There are 3 ways to turn a row about zero (a turn may also mirror it). The second row of each pair is the first, turned, with some noise. The first 27 pairs use one turn. New pairs use 2 turns, one after the other, and a turn may come again.
Known pairs, each followed by its turns in order:
[-26   4  10  11  -2   4  -3 -19]
[-12  -9  16  -2 -24   9   7 -12]  lodov

[-30  -4   1  30   1  -7 -13   5]
[ 17 -15  23 -14 -26  -3 -11  -2]  Difi

[ -4  -2 -23  16  -6   7   1  -9]
[ 22   9 -15   5   0 -12   0   6]  git

[  0 -11 -12  30 -32   7   3   5]
[ 18   2   9  26 -30   5   6 -14]  Difi

[  3  -6  16  12  16 -14 -20  -3]
[  6  -7 -15 -17  -1   8  14 -20]  lodov

[ -5  14 -14  19 -10  -4   6   7]
[ 24 -13 -14  -4   1   1   5  -3]  git

[ -2   7  32   1 -22   0  -4 -11]
[ -6 -21  16   8  10  -2   9 -27]  Difi

[  5   9  -2  10 -18 -12 -33   7]
[  6 -23 -10  -8 -15  23   2 -18]  Difi

[-12  -3  -2  14  -8  -3  20   1]
[  6  14  18   5 -12  -6  -2  -8]  Difi

[  1   9  13  16  -5  20  -4 -22]
[ -6 -17   0  10 -19   6 -15 -19]  lodov

[ -1 -27   5 -41  -7  21  -4 -28]
[ 22  -5  -7  12  45 -15  27  13]  Difi

[  2  -3   3  -6 -13  -3   0 -10]
[ 5  1  3  4  9  4 10 -8]  Difi

[-13  41   8  35 -19   7  -3   7]
[ 24 -39 -24 -20 -16  -6 -16   3]  git

[ 18 -18  -4   4   6  13  17 -41]
[  9  11 -20  18 -38 -13 -12 -10]  lodov

[ 4 30  9 -3  0  1  6 -8]
[  9 -10   7 -16   1   9 -23   1]  git

[ 13  -3   2  10   4 -10  17   9]
[  1   0 -12  -4  18  14   6  -7]  git

[ -3 -13 -14 -29   8  14   8   3]
[ 11  12 -18   2  17 -18   1  16]  Difi

[-8 41 -8  4 38  1 -2 24]
[ 20 -15  11 -26  -6  33  12  36]  git

[ 3 -4 21  9  5  7 16 12]
[-21   1   9   7 -10 -20   4  -1]  Difi

[35  3 -9 14 10 14  0  1]
[  2  10 -12 -21  30  -7  -3  17]  git

[  1  -1 -15   1  -9  -3 -11  30]
[  5 -11   2  -9   2 -11  31  -2]  git

[ 41 -41  14  12 -11  -2  16  14]
[-10  -4 -55  12   9 -29   6   7]  lodov

[ -1   1 -21  -7   3  -5  11   9]
[18 10  7 -2  3  6 14 -4]  git

[-12   7  11  -9  -6  -6  -3  18]
[-16  -4   8 -17  14   5   2   8]  lodov

[  6   2   5   1   0   4  -2 -10]
[ 0 -1 -4  1 -7  2 -7 -7]  lodov

[-15   3  31  -3   5 -13   1  -7]
[-22  -1  -2 -25 -12  15   6  -5]  lodov

[-41  -1 -22  14   6   2 -25 -14]
[ 16 -10  39   1 -15   4  28 -19]  lodov

New pairs, each followed by its turns in order:
[ 6  7 -4 -7 -9 12  3 14]
[-1  8 -6 -4 20 -2  5 -5]  git Difi

[-10  18   6  10  10  11  -7  -5]
[ -3  -5   3   1  23 -16   2   0]  git lodov

[-19  -1 -23  -8  -4 -13  -1   8]
[-30   5   8  -1   2 -11  -7  -8]  lodov Difi

[  3 -40  -1 -30  -5  -5  11   3]
[-24  44  -1  -8   5   9 -12  -2]  Difi Difi

[  3  16 -19   1 -19  16  32  -3]
[ 17 -24 -15  -7   8  -6 -17  27]  Difi git

[ 14  -6   4 -20   2  18 -10   9]
[ -4 -12  15   3 -18  19  -4 -12]  git git

[  9  10   0  -5 -15  18  20  16]
[  4 -17  -5 -16 -26  -8  -5   5]  lodov Difi

[ 11  13   5   2 -11   8  26  -6]
[  2   9  24  -1   3 -16 -12  15]  git git

[-29  -1  -8   3  -3 -19   7   3]
[-22  -6  -2  -3  -8  11  -9  24]  lodov lodov

[-16  -4   6 -17   9 -15   4  -4]
[-12   4  -9 -16  18  -3   0   3]  Difi Difi

[ -2 -10  33  -3   3   5  -3   0]
[  3  12  19  18 -14  -9  10 -10]  lodov git

[-11 -38   1 -36  -6  19  14  24]
[-16  43  -2 -27 -12  29   1  -8]  Difi Difi

[  2 -19   9 -24   0   8  -5  -6]
[ -6  24   6 -11  13   2   5  -9]  lodov lodov

[-15   4   0   1 -25  -6  -6   4]
[ -9  13 -15  10  -7 -10  10 -14]  git lodov

[ -6  -4 -36  10 -13  -8  -2 -11]
[  3 -11 -12  18  14   3 -32  -3]  Difi lodov

[ -3   2 -13  -3  -5  32  11   9]
[-20 -21 -12   4   9  -5  17   1]  lodov git

[ -3   2  -2 -15 -19  28   4  20]
[  8   8  10 -10 -19  33   4   4]  Difi Difi

[  4  -5   9   7  19 -41  33  -5]
[ 40  13   2 -34 -15  -1   8 -11]  lodov git

[ 14   6   8  23  -2  -8  -9 -41]
[-30  12 -26 -17 -22   5  -9   7]  Difi git

[  1 -16 -23  -1  31  -4  14  -1]
[ -4  12 -18  18  28   5 -13  12]  lodov lodov

[-27  10 -13 -14  -1 -19 -23  -7]
[ -4  -6 -28   0  26   4  16  19]  Difi Difi

[ 20  -4  24   0 -12   4   3  -1]
[ -6   0   1   4 -29   6  16   9]  Difi lodov

[ 35   9  -1 -13   5 -11  15  -7]
[ 20  -6   0 -31 -11  11 -17  -7]  git lodov

[  1 -21 -29   1 -15 -28  12  14]
[ 2  5 -8 10 -1 40 10 30]  lodov lodov

[20 -8 -5 -9  5 -4 -7  3]
[  3  -1  -4 -17  -6  15   2  10]  git lodov

[ -1  15 -24  12  17   2  24 -41]
[  2 -16   5 -33  23 -19   5  32]  git git

[-19  10  -2   0   4  -7  -4  10]
[  1  11   5  -8   9  -8  -4 -16]  Difi lodov

[-13 -11 -14   3  -2  -2   0 -17]
[  2 -10  -7   0   6   4 -16 -17]  lodov git

[  1  -5  -9  -7 -10   1 -15  15]
[  6   6 -12 -14  -6   9   6   2]  lodov lodov

[ -3  16  -6  -3   2 -13   2  -5]
[ -9  -8  -1  11   6  -1 -14   0]  lodov Difi

[-15  -5   2  22  -1  -5 -13   7]
[  0  16  17  10   4 -14  13   9]  lodov Difi

[ 10  -8   6  -5   9 -12   3  -4]
[  5  11 -10   2   7   8  -9  -2]  lodov Difi

[ 17   9  -3 -16  26  -3  12 -10]
[ 11   2   9   8  28  -1 -23  -9]  lodov lodov

[ -5  -2   1  16  -4   4 -11  -9]
[-4 -6  2 11 -6 -7 16 -2]  Difi Difi

[ -6 -26  29   3  19  -1 -12 -41]
[-39  13 -10  -7  -3  36  12 -12]  Difi git

